There are 4 ways to turn a row about zero (a turn may also mirror it). The second row of each pair is the first, turned, with some noise. The first 36 pairs use one turn. New pairs use 2 turns, one after the other, and a turn may come again.
(in the rows, 128 means zero)
Known pairs, each followed by its turns in order:
[129 152 126 122 142 151 107 178]
[107 141 124 123 164 106 169 136] | lon

[144 165 162 122 126 108 131 131]
[100 113 103 128 111 146 135 149] | tek

[ 50  97  90 104 124 109 112 123]
[ 78 113 146 144 132 164  57 137] | Pani

[121 126 128 101 109  62 138 137]
[ 88 129 139 131 116 116 107  74] | Pani

[152 106 114 117 181 149 108  99]
[ 93 156 123 114 166 142 131  83] | bap

[135 117 125 117 102 120 103 136]
[145 100 138 109 145 110 125 122] | bap

[201  85 182 124 136 107 130  70]
[127 103 128 215 117 151  60 130] | lon

[123 160 112 109 150 102 141 125]
[133 120 111 131 103  90 137 141] | lon

[137 141 206 134 109 159  70 137]
[204  88  77 127 106 138 122 117] | Pani

[ 61 135  96 166 122 136 206 138]
[103 117 158  50  66 150 162  99] | lon

[119 153 127  61 149 119 128  92]
[ 86 121 110 149  65 124 132 144] | Pani

[129 197  99 199 127 105  87 127]
[105 106 187 151  54  94 148  84] | bap

[123 119 119 159 124 136 124 118]
[131 131 133 117 140 106 149 118] | tek

[123 206 198 115 158 157 129 137]
[175 163 156 139  94 181 200 130] | bap

[123 125 195 117 132 206 158 128]
[131 181 133 199  65 122 154 140] | tek

[116  98 139 142 148 153 100 138]
[134 122 143 146 152 156 102 110] | bap

[124 139 139 148 110 129 128 103]
[125 139 145 118 123 137  99 136] | lon

[125  84 120 120 122 195 127 192]
[190 135 104 133 146 151  57  99] | bap

[142 158 105 136  82 112 131 166]
[121 114 119 152 165  82 129 101] | Pani

[168 141 126 132  53  97 186 136]
[138 100  96  65  73 104 121 182] | bap

[135 112 116  58 144 167 154 206]
[124 179 142 165 105 156  36 112] | tek

[115  57 158 182 115 130 124 144]
[174 173  96 110 121 107 168  85] | tek

[ 93 156 128 155 115 131  82 144]
[144 120  90 163 160 151  98 128] | Pani

[142 137 108 140 154 161 112  84]
[129 125 153 130 150  90  98  87] | lon

[104 116 141 206 105 128 154 119]
[127 152  95 114 142  69 188 122] | tek

[112 167 116  97 126  98  80 148]
[113 140  90 174 119 115  87 111] | Pani

[ 50  93 124 129 123 124 122  94]
[ 94  96 140 121 131 199  89 141] | Pani

[127 140 143 126 109 116  80 118]
[142 114  79 125 122 129 105 115] | Pani

[131 150 128 122 141 110 150 122]
[109 104 115 138 123 116 120 136] | tek

[111 148  93 133 111 149 101 145]
[104 157 156 123 159 144 124 119] | tek

[121 151 137 110 152  91 178 140]
[122 180 132 121 111 120 145 182] | bap

[104 116  79  63 136 130  95 104]
[134 137 103 143 192  77 151 103] | bap

[125 133 160  50  70 139 127 104]
[141  90  67 102 150 148  79 174] | lon

[127 175 122 133 153 104 114 110]
[130 143 135 135 109  74 118 142] | lon

[ 99 118 121 123 100 144 141 123]
[144 154 131 140 154 113 127 145] | tek

[155 143 126 206 118 122 171 125]
[ 99 127 212 127  99 139 132 128] | lon

New pairs, each followed by its turns in order:
[156 124  89 128 152 196 114 111]
[142 127  84 138 103 155 185 156] | tek tek

[206 137  87 141 107  50 119 140]
[161 116 151 121 201 101 166 200] | bap bap

[150  56 113 136 129 117 110 107]
[ 92 104 116 110 103 166 132  81] | lon bap

[135 112 144  86 173  79 127 140]
[154 185 170 138 122 149 151 144] | bap bap

[119 167 136 117 117 157  98 111]
[116 119 119 129 120 104  76 118] | Pani bap

[ 50 191 138 135 136 107  50 104]
[ 52  66 122 107 162 188  84 170] | lon tek

[132 160 153 110 100 153 132 135]
[132 128  94  88 120 124 123 124] | bap bap

[162 145 100 121 103 142 142 139]
[129 112 117 104 147  85 146 134] | bap bap

[122 112 199 116  67 138 140 168]
[165 118 169 178 142 122 104 199] | lon Pani

[162 127 154 124 164 113 137 139]
[130 131 137 127 175 166 130 115] | lon Pani

[154 109  67 123 178 121 123 164]
[179  96 151 129 139 177 178 139] | tek tek

[126 108 138 128 161 103 148 129]
[168 125 148 143 128 140 113 114] | tek lon

[ 97 140 193 100  78 117 126  50]
[ 84 186 108 110  81  73  73  91] | tek tek

[130 124 126 139 134 114 105 128]
[136 120 113 144 128 134 141 124] | bap tek

[ 59 155 188 139 206  78 147 126]
[167  54  98 112 177 151 196 185] | Pani Pani

[138 147 123 206 173 101 148 156]
[154  59  88 153 149 150 105  94] | bap Pani

[123 174 113 139 137 133 107  79]
[137 110 149  79 124 120 174 104] | Pani lon

[ 64 110 113 115 149 133 150 151]
[121 135  65 123 131  94 155 140] | lon bap

[151 115 124 135 143 128 127 128]
[128 130 106 111 133 115 119 125] | bap lon

[186 114 131 132 125 169  52 107]
[ 74 167 195 136 123 165 135  81] | lon bap

[128 136  97  99 127 150 124 154]
[125 115 179 129 115 119 107 147] | Pani bap

[ 96 112 166  91  65 147 130 127]
[169 161 108 133 163 104 110  71] | lon bap

[143 175  93 137 136 139 144 124]
[136 116 157 164 154 129 128 156] | tek bap

[ 50 111 114 128 156  66 129  60]
[143 223 179  70 125 138 131 143] | tek Pani

[129 120 134 165 116  54 131 170]
[145  95 175 136 166 127  72 135] | tek tek

[103 151 195  71 159 132 144 120]
[131 116 172  98 144 202 104 144] | Pani lon

[102  62 130 128 164 127 139  50]
[ 61 119 134  55 115 161  96 146] | tek bap

[129 176 107 103 169 117 141  99]
[124 148 115 147  88 103 162 168] | bap bap

[127 132  50 115  80 154 121 134]
[ 71 170 100  89 137 120 108 101] | bap Pani

[133 147 145  85 156 139  75 158]
[ 89 104 131 174 123 104  89 136] | bap lon

[ 68 121 169 136 131 158 123 132]
[107 157 147 111  95  91 160  91] | bap tek

[111 206 151  64 135  96 159 143]
[188 131 112  99  99 159 206 159] | lon lon

[ 94 128  79 145  89  94 148  50]
[137 165  96 218 176 126 123 134] | Pani bap

[129 112 140 124 174 174 148 139]
[174 114 138 138 133  89 143  99] | Pani Pani

[147 174 181 123 181 123 203 130]
[ 97 109 139 111 222 150  78 103] | tek Pani

[143 116 136 102 136 143  77 131]
[106  89 144 122 130 110 129  88] | lon tek

[167  76 129 121 171 112 141  89]
[116 145  77  87 129  90 147  96] | bap lon

[118 136 123 136 143 113 127 109]
[132 123 122 145 117 141 133 104] | tek lon

[ 94 148 160  62 135 123 124  65]
[ 87  79 155 126  78 118 175  95] | bap lon

[159 160 139  50 104 139 119 143]
[208 101 143 146 120 153 108  90] | tek bap

[153 115 132 115  50 135 130 206]
[ 53 120 182  89 176 135 135 145] | Pani bap

[151 108 153 198 188 139 124 120]
[126 164 155 172 150 143 193 143] | bap tek

[152  64 123  66 203 159 129 114]
[165 138 151  61  73 135 209 146] | tek tek

[138 136  85 108 139 122 130 107]
[158 107 113  93 107 132 123 132] | lon tek

[118 125 162 161 139 138 105 124]
[130 124 128 141 123  85 127 153] | tek tek

[108 138 169 123  50 107 132 128]
[155 136 190  88 137  86 109 118] | bap Pani

[109 121 139 121 129  97 130 198]
[ 96 142  86 147 143 130 113 188] | tek Pani

[139 133 115  84 156 106 193 120]
[165 172 145 136  96  74 139 138] | bap bap

[ 99 128 119 127 129 141 142 102]
[118 137 136 132 165 136 131 134] | bap Pani

[114 100 103 136 103 143 128 153]
[120 145  91 155  97 123 145 127] | tek Pani

[130 113 107 153 127 105 138  50]
[132 104 115 190  93 162 152 131] | tek lon

[143 141 164 139 130 206 206  77]
[101 183 209 134 163  72  94 158] | bap tek

[171  75 178 123  84 139 113 130]
[103 129 123  76  71  77 101 117] | Pani Pani

[ 78  59 108 110 138 118 134 123]
[ 91 111  97  91 138  90 165 179] | lon Pani

